Every row belongs to one group in each of 4 separate groupings. Each group adds its own fixed numbers to the row, and there is some noise. The rows also spread widely along 14 directions, which tell nothing about the answers.
In the rows, 128 means zero.
Some rows, each with its group in each grouping after it:
120,132,103,144,132,140,112,135,136,127,150,138,128,123,110,112,137,163,149,132,120,128,101,123,132,135,127,138,141,111,98,115,135,118,142,120,129,124,117,124,136,109,109,148,114,123,124,125,109,144	L Q846 nabid Kad
156,100,132,118,115,132,131,145,129,141,119,120,134,127,115,116,120,130,138,135,144,121,124,134,153,123,158,138,134,118,108,129,138,140,133,123,124,162,145,128,121,117,127,102,123,134,147,157,140,115	N Q895 Pimif Miv
117,153,131,144,136,126,183,147,107,120,114,156,133,137,115,107,157,138,125,119,151,117,138,141,108,105,143,98,158,131,114,134,143,148,119,106,142,160,121,123,138,122,141,124,121,96,121,113,138,153	L Q785 Zari Luf
126,142,143,161,140,123,128,116,111,114,108,139,137,137,107,132,94,91,125,136,142,125,142,110,83,101,138,139,166,122,172,114,93,120,119,124,124,118,123,122,118,113,131,112,141,121,123,126,105,120	H Q446 Pimif gos
135,132,135,140,114,134,126,121,130,111,132,114,130,126,109,122,123,124,127,127,129,131,122,126,131,123,139,149,117,131,116,137,131,140,117,126,146,131,143,126,132,137,128,127,134,120,132,113,129,124	N Q895 nabid Bilum
130,119,135,162,102,108,136,146,107,125,111,128,147,120,108,100,108,150,126,129,122,133,140,137,120,112,153,126,144,163,117,120,120,111,142,111,145,145,133,121,121,131,123,133,125,105,119,116,148,139	F Q785 kal Miv
147,119,160,147,117,137,125,150,123,132,120,117,122,135,126,125,133,111,125,124,128,118,134,132,131,136,140,148,113,131,127,109,132,120,117,127,150,141,111,129,132,136,103,127,155,107,129,129,126,116	F Q438 Zari Luf
130,120,123,135,99,150,147,143,125,143,142,117,137,139,112,93,133,169,139,132,120,132,101,132,151,136,142,134,122,142,82,137,147,117,145,118,140,149,112,131,146,141,115,150,121,118,120,108,138,148	H Q446 kal gos
129,129,126,149,128,160,130,137,152,128,113,102,137,138,118,133,135,111,137,149,130,136,135,136,115,139,127,122,109,112,153,147,123,152,111,129,123,113,143,119,160,112,135,147,108,141,134,125,100,143	H Q438 nabid Bilum
150,131,137,145,139,152,131,141,134,142,106,129,132,152,108,112,147,117,145,146,146,119,111,125,125,133,135,120,138,105,128,121,130,130,122,121,124,126,119,130,148,107,109,124,107,103,120,138,105,132	L Q846 kal Letap
143,146,142,132,132,128,110,106,125,128,120,130,129,147,99,126,112,110,143,123,138,122,113,117,114,110,134,155,162,120,132,117,118,95,119,139,122,136,103,139,127,117,106,115,147,101,119,132,114,120	L Q446 Pimif Kad
135,130,129,139,129,136,140,123,138,119,125,99,125,133,118,139,115,122,125,138,137,140,131,124,126,128,128,121,116,130,145,146,129,144,120,123,138,136,142,116,142,134,149,144,123,127,141,127,124,140	N Q895 nabid Letap
146,130,118,134,124,146,120,112,148,124,136,117,138,136,104,128,118,115,156,115,109,144,110,140,144,142,122,161,116,151,101,141,133,122,91,137,140,118,152,122,125,117,141,131,153,137,120,133,134,142	F Q446 nabid Bilum
134,123,130,134,126,146,97,130,133,144,124,107,130,127,133,146,142,127,124,142,132,116,142,147,92,100,140,141,135,117,147,88,118,123,132,141,152,135,88,101,148,128,114,152,138,99,131,115,114,139	N Q438 nabid Kad
136,131,118,116,139,154,133,140,129,132,132,113,141,128,138,136,129,129,135,145,125,136,137,144,105,96,128,134,139,127,132,124,128,145,125,137,141,156,116,118,123,116,141,126,138,126,142,138,128,156	H Q895 kal Luf
115,136,120,138,146,123,110,143,125,107,134,130,134,118,131,143,115,128,128,127,117,133,142,138,103,110,118,146,146,128,136,112,118,128,117,127,140,134,125,120,116,109,129,134,154,126,127,133,118,150	L Q895 Pimif gos
129,148,133,122,128,150,146,108,133,114,154,104,113,148,113,121,103,132,130,139,135,134,101,96,137,126,129,143,121,103,136,158,134,136,142,131,128,144,112,144,133,141,122,132,125,134,150,124,106,126	L Q438 Pimif Luf
129,140,133,125,130,134,133,147,129,105,115,128,142,129,116,119,134,122,138,129,131,134,123,130,120,113,122,141,132,116,103,142,132,141,114,123,127,143,137,138,123,109,115,112,122,114,124,132,119,142	N Q785 Zari gos
118,153,146,156,138,125,126,102,123,128,135,139,110,137,111,145,122,110,112,121,154,100,141,116,95,112,149,138,161,102,172,101,118,120,133,129,125,122,93,116,147,132,114,141,144,117,135,111,104,118	L Q438 nabid Miv
145,113,140,141,124,147,133,141,129,131,127,114,122,134,120,119,123,113,128,135,133,124,126,125,137,135,142,136,116,120,134,123,130,134,117,123,146,133,134,120,132,133,124,126,134,127,135,135,121,119	H Q846 Pimif Miv
133,147,125,139,151,144,133,120,147,134,122,149,131,150,103,135,132,101,152,124,139,113,116,130,122,142,122,138,151,99,139,137,127,120,102,132,98,108,125,131,139,89,124,122,134,146,119,139,97,137	N Q846 Pimif Miv
146,118,145,155,128,139,146,124,120,138,113,114,117,143,118,133,110,102,122,134,144,125,141,128,124,129,146,116,128,135,163,116,123,130,113,120,147,135,123,107,137,137,146,134,143,117,135,134,132,119	L Q438 Pimif Kad
143,135,142,109,129,152,143,183,124,114,99,109,147,135,140,117,159,130,140,130,117,143,133,151,124,119,107,126,114,133,103,152,146,138,104,125,149,171,120,147,129,119,105,116,129,94,120,129,134,171	F Q846 kal Kad
121,157,145,118,115,137,162,126,132,117,113,126,147,148,117,129,134,104,132,115,123,120,145,143,113,117,135,155,139,132,123,174,131,140,105,140,111,144,121,150,143,121,132,107,147,143,126,102,133,147	H Q895 nabid gos
130,145,146,129,117,133,130,108,131,121,121,120,126,129,119,145,129,105,114,127,150,108,150,132,97,100,157,142,136,103,160,135,117,160,120,137,136,133,119,124,140,134,123,116,127,123,141,111,114,117	F Q846 Pimif Kad
127,141,143,129,122,130,96,119,139,136,132,137,126,124,119,150,144,111,118,117,141,86,147,145,105,109,159,169,148,88,140,100,122,138,124,147,119,122,102,130,144,116,94,118,149,134,134,120,110,112	L Q438 kal Miv
127,126,131,152,152,136,142,144,132,131,132,124,110,142,123,134,118,129,129,129,141,132,127,124,132,150,118,104,135,126,148,118,135,115,119,113,127,140,116,116,144,122,136,162,137,126,130,147,115,145	L Q785 Pimif gos
164,125,142,131,126,172,158,135,128,119,104,101,145,155,113,104,119,88,150,150,122,147,108,120,138,122,120,135,97,137,122,156,129,145,101,127,152,129,148,127,121,126,140,105,128,112,131,128,128,136	N Q895 kal Miv
118,118,104,152,121,140,137,151,124,107,117,95,158,120,123,110,77,143,138,163,101,167,141,126,113,119,125,124,120,158,145,158,107,135,140,115,143,139,159,118,109,116,155,134,110,148,136,129,127,157	H Q846 Pimif Bilum
131,128,110,142,148,129,137,139,124,128,119,137,135,124,116,129,123,135,143,135,143,139,131,136,109,111,123,107,169,129,128,119,127,127,125,117,124,150,137,112,122,101,146,131,118,114,131,153,124,155	H Q846 nabid gos
136,124,122,132,118,107,106,119,128,124,143,124,117,106,108,130,119,156,122,123,150,121,128,133,131,111,154,130,149,118,111,108,131,140,145,119,140,150,143,120,126,132,119,131,119,108,142,141,136,121	L Q846 kal Letap
139,168,159,108,134,152,134,129,132,117,98,117,150,159,129,141,149,71,135,120,122,121,149,150,87,95,124,172,132,125,137,143,121,137,82,158,138,139,102,144,134,115,114,92,168,107,116,109,119,140	L Q446 Zari Luf
151,114,137,158,112,147,133,145,141,137,99,97,150,152,104,105,114,117,156,146,112,149,118,131,137,151,122,128,113,159,129,147,121,101,115,124,130,117,137,123,147,114,131,146,120,115,118,128,123,147	F Q895 nabid Miv
123,137,142,141,118,146,128,123,138,126,136,107,124,135,126,143,129,114,116,133,127,120,136,132,110,119,139,147,108,119,145,122,124,144,120,134,149,119,108,112,144,140,122,148,141,129,135,107,112,130	F Q438 Zari gos
125,118,110,155,110,130,108,131,141,144,137,138,135,125,99,109,136,155,145,132,121,117,109,140,139,145,150,139,135,121,101,112,127,116,133,121,124,107,131,117,150,108,115,151,115,129,118,123,114,131	L Q895 Pimif Kad
139,135,148,141,121,143,161,125,122,145,139,148,117,147,106,111,140,122,130,114,142,102,108,123,149,143,154,141,136,113,107,123,150,127,123,118,129,139,110,131,141,136,115,121,144,125,125,122,131,113	H Q438 Zari Letap
119,133,136,138,123,137,122,147,137,117,127,116,132,126,125,129,129,130,123,135,123,122,135,132,114,124,132,140,122,110,140,131,124,137,125,126,134,129,119,128,137,122,108,141,127,128,131,118,104,141	F Q438 Pimif Miv

New rows, each followed by its group in each grouping:
108,152,125,157,129,150,163,131,117,118,127,131,137,144,115,115,125,123,127,140,127,125,131,120,105,112,140,128,132,125,148,134,123,142,127,119,142,120,114,112,139,126,136,137,125,131,124,96,113,143	L Q446 Zari Miv
141,135,128,115,139,159,136,132,140,133,130,128,130,137,124,138,135,113,146,129,128,120,117,132,132,129,128,152,127,98,120,139,140,141,113,138,117,139,119,139,125,108,116,112,141,146,135,139,119,136	N Q438 kal Kad
144,121,134,121,109,142,123,118,143,139,128,92,117,133,117,134,136,134,126,136,150,124,128,134,128,121,148,123,124,116,133,131,137,138,132,134,134,148,125,118,164,139,129,145,113,111,148,131,123,129	H Q895 nabid Kad
131,146,121,134,153,144,151,134,129,125,126,147,128,147,110,119,138,120,145,129,140,126,107,126,127,126,118,119,150,108,119,135,137,135,111,119,120,136,125,128,131,102,130,127,126,117,122,140,109,149	L Q438 Pimif gos
111,139,144,147,91,126,134,115,128,113,135,104,134,125,109,123,101,143,105,144,131,116,137,106,111,114,170,153,120,111,149,151,115,152,164,124,127,127,124,135,144,146,111,131,105,145,148,90,115,107	F Q895 Zari Letap
120,140,119,133,145,131,135,122,130,124,152,135,113,124,122,143,136,136,127,113,138,126,126,137,121,121,121,123,149,126,125,115,142,130,115,124,139,144,118,109,138,128,142,154,149,119,134,130,124,153	H Q895 nabid gos
107,139,127,143,108,137,164,132,126,109,137,109,125,126,122,121,119,148,110,134,125,132,136,126,123,126,142,116,109,129,141,164,133,159,135,114,147,138,131,123,145,148,142,151,114,140,141,97,127,147	F Q895 Pimif Kad
134,120,116,166,142,127,123,110,129,118,151,118,109,114,114,143,96,128,126,131,129,142,121,117,127,131,128,123,123,140,148,103,123,136,119,113,161,117,148,88,113,137,156,159,142,125,140,140,126,130	F Q438 nabid Letap
125,129,117,120,120,143,109,125,137,119,144,111,139,125,119,128,107,136,134,140,116,132,123,129,121,111,138,165,130,114,118,136,118,138,139,139,133,135,126,133,121,119,119,121,127,143,139,127,116,129	L Q846 Pimif gos
136,130,143,154,111,133,118,127,138,126,101,108,151,142,108,125,96,105,139,143,114,132,146,127,111,130,146,155,129,140,148,145,102,116,125,137,111,113,132,143,135,108,121,116,131,145,128,125,119,122	L Q785 kal Luf
132,119,137,148,99,144,136,137,137,124,119,96,136,137,113,115,112,130,123,147,127,129,136,121,135,138,157,138,108,125,137,155,127,146,142,122,124,133,141,136,151,131,125,128,107,146,145,114,123,119	L Q895 nabid Bilum
152,117,142,138,121,123,113,149,130,121,122,126,126,119,110,117,129,131,139,116,132,128,119,133,149,140,131,141,125,127,99,122,138,122,114,118,135,142,148,136,120,122,102,120,135,112,127,149,131,125	F Q846 kal Miv
129,140,122,123,151,132,148,136,122,115,141,131,119,132,122,129,119,135,132,123,142,134,117,121,134,121,116,120,144,118,128,137,143,131,122,115,132,160,127,124,118,122,138,130,141,123,139,142,125,151	N Q895 Pimif Miv
140,120,149,142,115,124,107,132,104,131,128,120,130,127,123,122,117,123,118,131,125,120,135,131,111,96,150,162,142,146,122,79,119,107,135,131,166,147,95,113,118,143,110,123,163,85,127,116,139,113	L Q895 Zari gos
140,133,112,126,148,159,134,108,132,136,149,115,122,141,116,130,121,126,136,147,143,136,106,121,120,105,127,126,136,117,136,115,133,140,126,131,153,141,114,98,128,129,152,141,129,113,141,135,115,142	N Q895 Pimif Bilum
127,141,109,132,139,139,135,128,140,120,136,127,137,131,112,123,115,144,151,133,126,141,113,123,122,124,121,133,149,123,119,148,129,130,132,125,114,141,130,132,120,104,132,130,116,137,137,140,115,154	F Q846 nabid Luf
132,143,127,165,142,134,149,113,129,116,125,150,120,143,94,119,123,101,143,119,138,128,110,118,130,146,128,121,136,123,134,131,126,130,90,112,135,104,152,117,131,115,144,129,136,126,115,129,116,129	L Q446 Pimif Kad
125,143,100,100,124,141,109,112,151,140,137,94,146,122,127,153,127,159,136,145,126,140,132,158,99,83,130,132,145,127,128,133,126,144,142,150,137,153,109,109,138,116,137,156,115,120,143,131,126,172	F Q438 kal Letap
142,114,138,172,136,134,139,123,118,126,137,137,110,126,107,123,106,114,123,135,147,119,116,99,136,140,150,129,130,113,145,103,124,138,132,105,141,122,136,109,120,136,133,128,129,129,141,135,120,101	N Q438 nabid Letap
135,116,137,124,133,143,123,140,130,154,138,120,111,129,138,153,148,126,116,127,149,102,144,148,124,119,155,136,136,108,134,86,143,137,130,133,138,154,95,107,150,128,122,138,152,125,147,140,129,123	L Q895 Zari gos
128,134,119,123,126,160,163,133,132,128,148,111,129,138,126,122,127,140,134,136,123,138,113,130,136,122,131,131,115,134,110,146,148,149,130,125,151,153,116,116,129,137,143,139,129,135,140,122,135,150	F Q846 Zari gos
126,152,118,115,136,128,132,100,148,131,118,113,132,132,116,166,123,118,128,131,156,123,150,146,95,98,140,122,159,108,161,148,122,154,125,143,108,143,129,116,148,110,152,132,117,137,146,135,118,148	N Q438 nabid Letap
117,138,129,141,114,116,127,133,121,104,134,110,127,113,122,131,111,151,110,125,124,135,144,133,118,116,139,131,123,139,128,137,128,144,137,115,154,145,138,126,128,146,126,142,129,118,134,110,138,141	L Q846 kal Letap
123,134,137,146,129,136,124,135,124,124,130,121,131,127,129,136,120,123,113,138,128,117,144,125,98,113,140,140,133,116,157,118,116,141,133,123,149,130,106,117,130,132,118,137,133,125,133,112,110,131	F Q846 Pimif Letap
141,125,136,134,94,152,125,120,139,125,129,89,136,147,105,105,115,128,138,141,114,140,108,120,142,134,139,157,101,139,106,153,126,127,132,134,144,127,126,138,144,143,117,135,120,119,133,106,125,125	L Q846 nabid gos
124,135,122,145,148,154,134,145,135,124,126,136,137,137,123,125,141,118,139,140,125,126,124,128,110,123,124,134,134,113,129,121,126,140,114,124,133,119,119,119,136,106,130,133,127,128,125,125,107,147	L Q785 nabid gos
97,153,131,155,127,132,140,124,135,94,144,113,113,127,123,145,115,126,105,123,123,128,143,120,111,137,124,132,107,121,156,143,123,148,119,118,144,111,128,121,148,145,131,164,137,143,133,96,108,137	L Q846 Zari gos
136,130,126,129,122,114,106,132,141,114,104,107,141,110,115,143,121,129,130,137,145,136,150,150,103,97,138,118,142,122,142,131,115,150,123,130,127,139,157,117,131,108,129,131,106,112,140,147,120,147	F Q438 kal Miv
130,119,107,156,123,138,143,104,136,131,151,136,123,119,102,126,104,128,136,136,138,126,111,120,137,128,159,133,130,118,124,122,124,160,133,118,132,112,155,98,118,119,155,130,116,156,148,140,124,116	F Q438 Zari gos
166,109,150,144,112,155,150,150,129,119,92,89,144,148,120,112,97,91,142,149,116,155,133,123,145,145,131,140,87,154,133,167,121,140,106,123,142,137,163,141,115,128,140,102,134,136,137,141,142,126	N Q846 kal Luf
122,141,137,139,105,129,146,126,115,92,109,118,155,127,111,113,86,107,126,136,109,136,146,119,111,106,149,163,124,136,137,169,104,151,124,127,139,132,153,147,103,126,133,84,131,149,135,106,135,119	L Q846 Pimif Kad
139,123,122,132,140,156,137,129,127,144,142,134,118,135,123,125,142,125,136,129,137,119,113,133,129,125,136,128,137,114,122,106,139,131,117,125,151,140,109,106,133,127,130,136,140,117,130,136,121,134	H Q846 Pimif Kad
120,134,101,131,119,164,151,124,152,148,166,126,124,145,111,113,142,165,146,121,115,123,98,138,164,163,137,143,115,124,87,149,160,130,132,127,123,131,112,129,159,126,131,161,126,160,128,112,129,149	L Q846 nabid Bilum
125,144,123,134,136,152,147,123,135,133,124,114,137,148,117,132,116,124,139,143,134,135,128,124,112,120,129,128,147,119,150,147,128,127,131,133,113,141,111,126,144,114,137,138,124,139,137,127,112,150	H Q438 nabid Bilum
147,121,117,148,148,149,120,115,127,119,134,123,118,129,109,124,104,109,142,150,140,140,103,106,126,116,131,126,130,108,141,109,117,144,121,119,148,119,147,104,110,116,142,124,119,115,143,155,109,118	L Q438 Pimif Kad
135,125,142,144,128,136,112,148,128,127,131,123,125,123,126,130,139,127,127,123,122,122,130,139,122,129,130,146,119,129,123,94,133,119,115,124,159,129,110,110,131,131,107,146,150,105,121,125,119,133	F Q846 Zari Miv
104,148,130,128,122,124,141,142,118,93,139,113,126,113,137,141,113,146,108,120,115,132,152,134,113,113,128,139,119,130,135,147,134,149,130,123,148,156,127,137,124,141,122,138,148,136,140,107,137,150	L Q438 kal Kad
121,115,110,165,130,148,133,145,142,135,133,115,128,133,120,125,119,139,138,143,118,137,127,132,131,155,126,120,117,134,135,128,126,129,128,114,132,116,133,110,147,114,141,163,118,142,129,127,116,148	L Q846 nabid gos
119,125,142,164,118,120,150,145,119,113,102,101,144,133,124,130,73,114,119,143,112,142,165,125,108,128,136,125,129,160,181,153,104,121,129,118,129,134,137,121,123,124,148,135,140,152,136,122,131,142	F Q895 Pimif Miv
148,113,124,139,147,178,153,154,124,122,103,107,149,133,141,128,123,92,139,170,124,143,137,122,100,103,133,122,113,116,161,133,114,176,115,125,151,136,140,103,111,107,156,100,113,136,151,142,115,141	F Q895 nabid Kad
122,129,139,146,117,144,146,133,132,130,124,119,133,141,121,133,111,112,120,131,123,115,146,131,125,138,148,152,121,121,152,144,123,139,126,130,122,129,117,131,139,127,127,128,147,166,133,109,122,122	N Q438 Pimif Bilum
140,140,128,124,126,152,134,109,136,130,139,117,120,146,110,120,134,122,134,134,141,123,110,127,125,112,140,136,130,112,121,133,132,145,122,133,146,136,118,122,140,134,130,127,125,108,138,121,116,128	L Q846 Pimif Luf
130,125,126,142,134,161,152,148,131,141,128,121,131,142,127,121,135,132,132,144,130,127,122,131,127,133,135,122,121,117,137,131,137,141,128,121,139,142,110,116,140,123,130,142,123,133,133,125,115,145	F Q438 Pimif Bilum
116,142,135,144,115,123,135,124,124,99,137,117,130,134,108,116,96,131,125,123,115,140,122,117,129,131,127,149,123,144,121,150,123,120,124,121,140,130,133,140,124,138,125,137,141,130,127,110,128,134	L Q785 Pimif gos
127,138,122,131,125,111,114,109,131,110,148,121,115,118,104,134,103,147,125,114,143,134,119,122,135,125,132,139,141,125,118,132,133,121,131,123,132,148,140,131,123,135,122,139,135,121,137,133,125,128	N Q846 Pimif Bilum
132,133,141,139,119,130,128,131,127,128,115,129,137,129,118,131,128,119,131,129,134,116,140,131,108,114,150,146,146,118,137,129,122,134,129,131,123,138,116,132,134,117,116,114,130,125,133,120,121,126	F Q895 nabid Kad
130,150,130,132,121,155,144,112,135,132,140,123,131,145,111,121,137,132,132,140,135,119,111,124,112,110,142,140,131,107,127,139,130,146,136,135,132,130,102,130,142,131,117,136,118,123,136,108,108,139	F Q438 kal Luf
143,118,142,149,112,150,145,135,136,125,92,109,143,136,118,131,121,83,122,145,138,121,159,142,113,124,160,136,106,119,160,150,109,174,102,127,134,118,161,119,138,119,148,102,120,151,138,118,122,115	N Q846 Pimif Bilum
121,129,113,131,131,119,125,137,131,132,124,141,135,111,118,134,140,150,126,127,154,115,149,154,108,107,150,117,166,112,127,118,129,147,131,120,122,154,138,117,137,106,132,128,112,124,133,142,125,143	H Q846 Pimif Bilum
122,169,107,106,144,142,124,88,152,120,146,129,130,138,108,145,143,127,139,127,149,125,112,141,97,90,122,137,153,99,127,143,127,153,110,146,124,127,123,118,143,110,145,136,120,117,136,122,101,156	N Q895 Pimif Luf
120,126,129,139,139,149,167,150,125,152,137,147,118,126,142,146,158,132,112,118,146,93,156,154,121,128,161,123,142,109,141,111,152,161,124,120,133,159,99,107,143,126,139,133,147,152,141,124,137,142	F Q438 nabid Bilum
119,129,121,134,122,163,165,145,132,130,120,98,142,137,142,136,124,125,127,146,113,138,154,144,111,123,133,121,114,137,154,156,130,152,123,128,140,147,117,114,147,130,153,144,131,151,142,113,132,162	H Q438 nabid Kad
134,124,138,124,128,131,125,140,132,128,130,111,125,130,124,133,116,133,124,130,133,128,132,128,131,127,133,137,133,119,133,133,134,127,130,124,128,153,128,133,136,129,122,132,136,128,139,140,124,133	H Q895 Pimif Letap
131,130,132,124,115,118,100,130,140,130,114,109,141,118,121,151,121,129,128,125,130,122,151,150,111,114,142,149,140,122,132,130,121,127,127,141,113,138,129,134,139,112,114,128,136,135,136,129,127,137	N Q895 kal Kad
132,138,125,129,104,134,123,119,138,129,140,120,131,125,109,118,138,153,130,126,133,122,117,138,127,118,149,144,130,123,101,135,133,140,137,130,137,137,124,132,138,134,113,136,115,116,133,114,125,135	F Q846 kal Luf
118,161,135,146,123,134,139,95,125,108,138,132,127,129,101,128,120,118,116,136,149,116,125,107,97,94,155,141,142,98,148,132,117,159,136,128,133,120,125,120,134,131,125,119,111,126,143,103,101,115	F Q895 Zari Bilum
129,136,124,116,119,130,116,113,148,124,130,109,132,121,120,153,131,123,130,123,134,127,139,155,115,107,138,144,130,122,123,134,129,154,111,143,132,135,139,116,137,119,136,133,133,131,140,134,126,139	F Q438 Zari gos
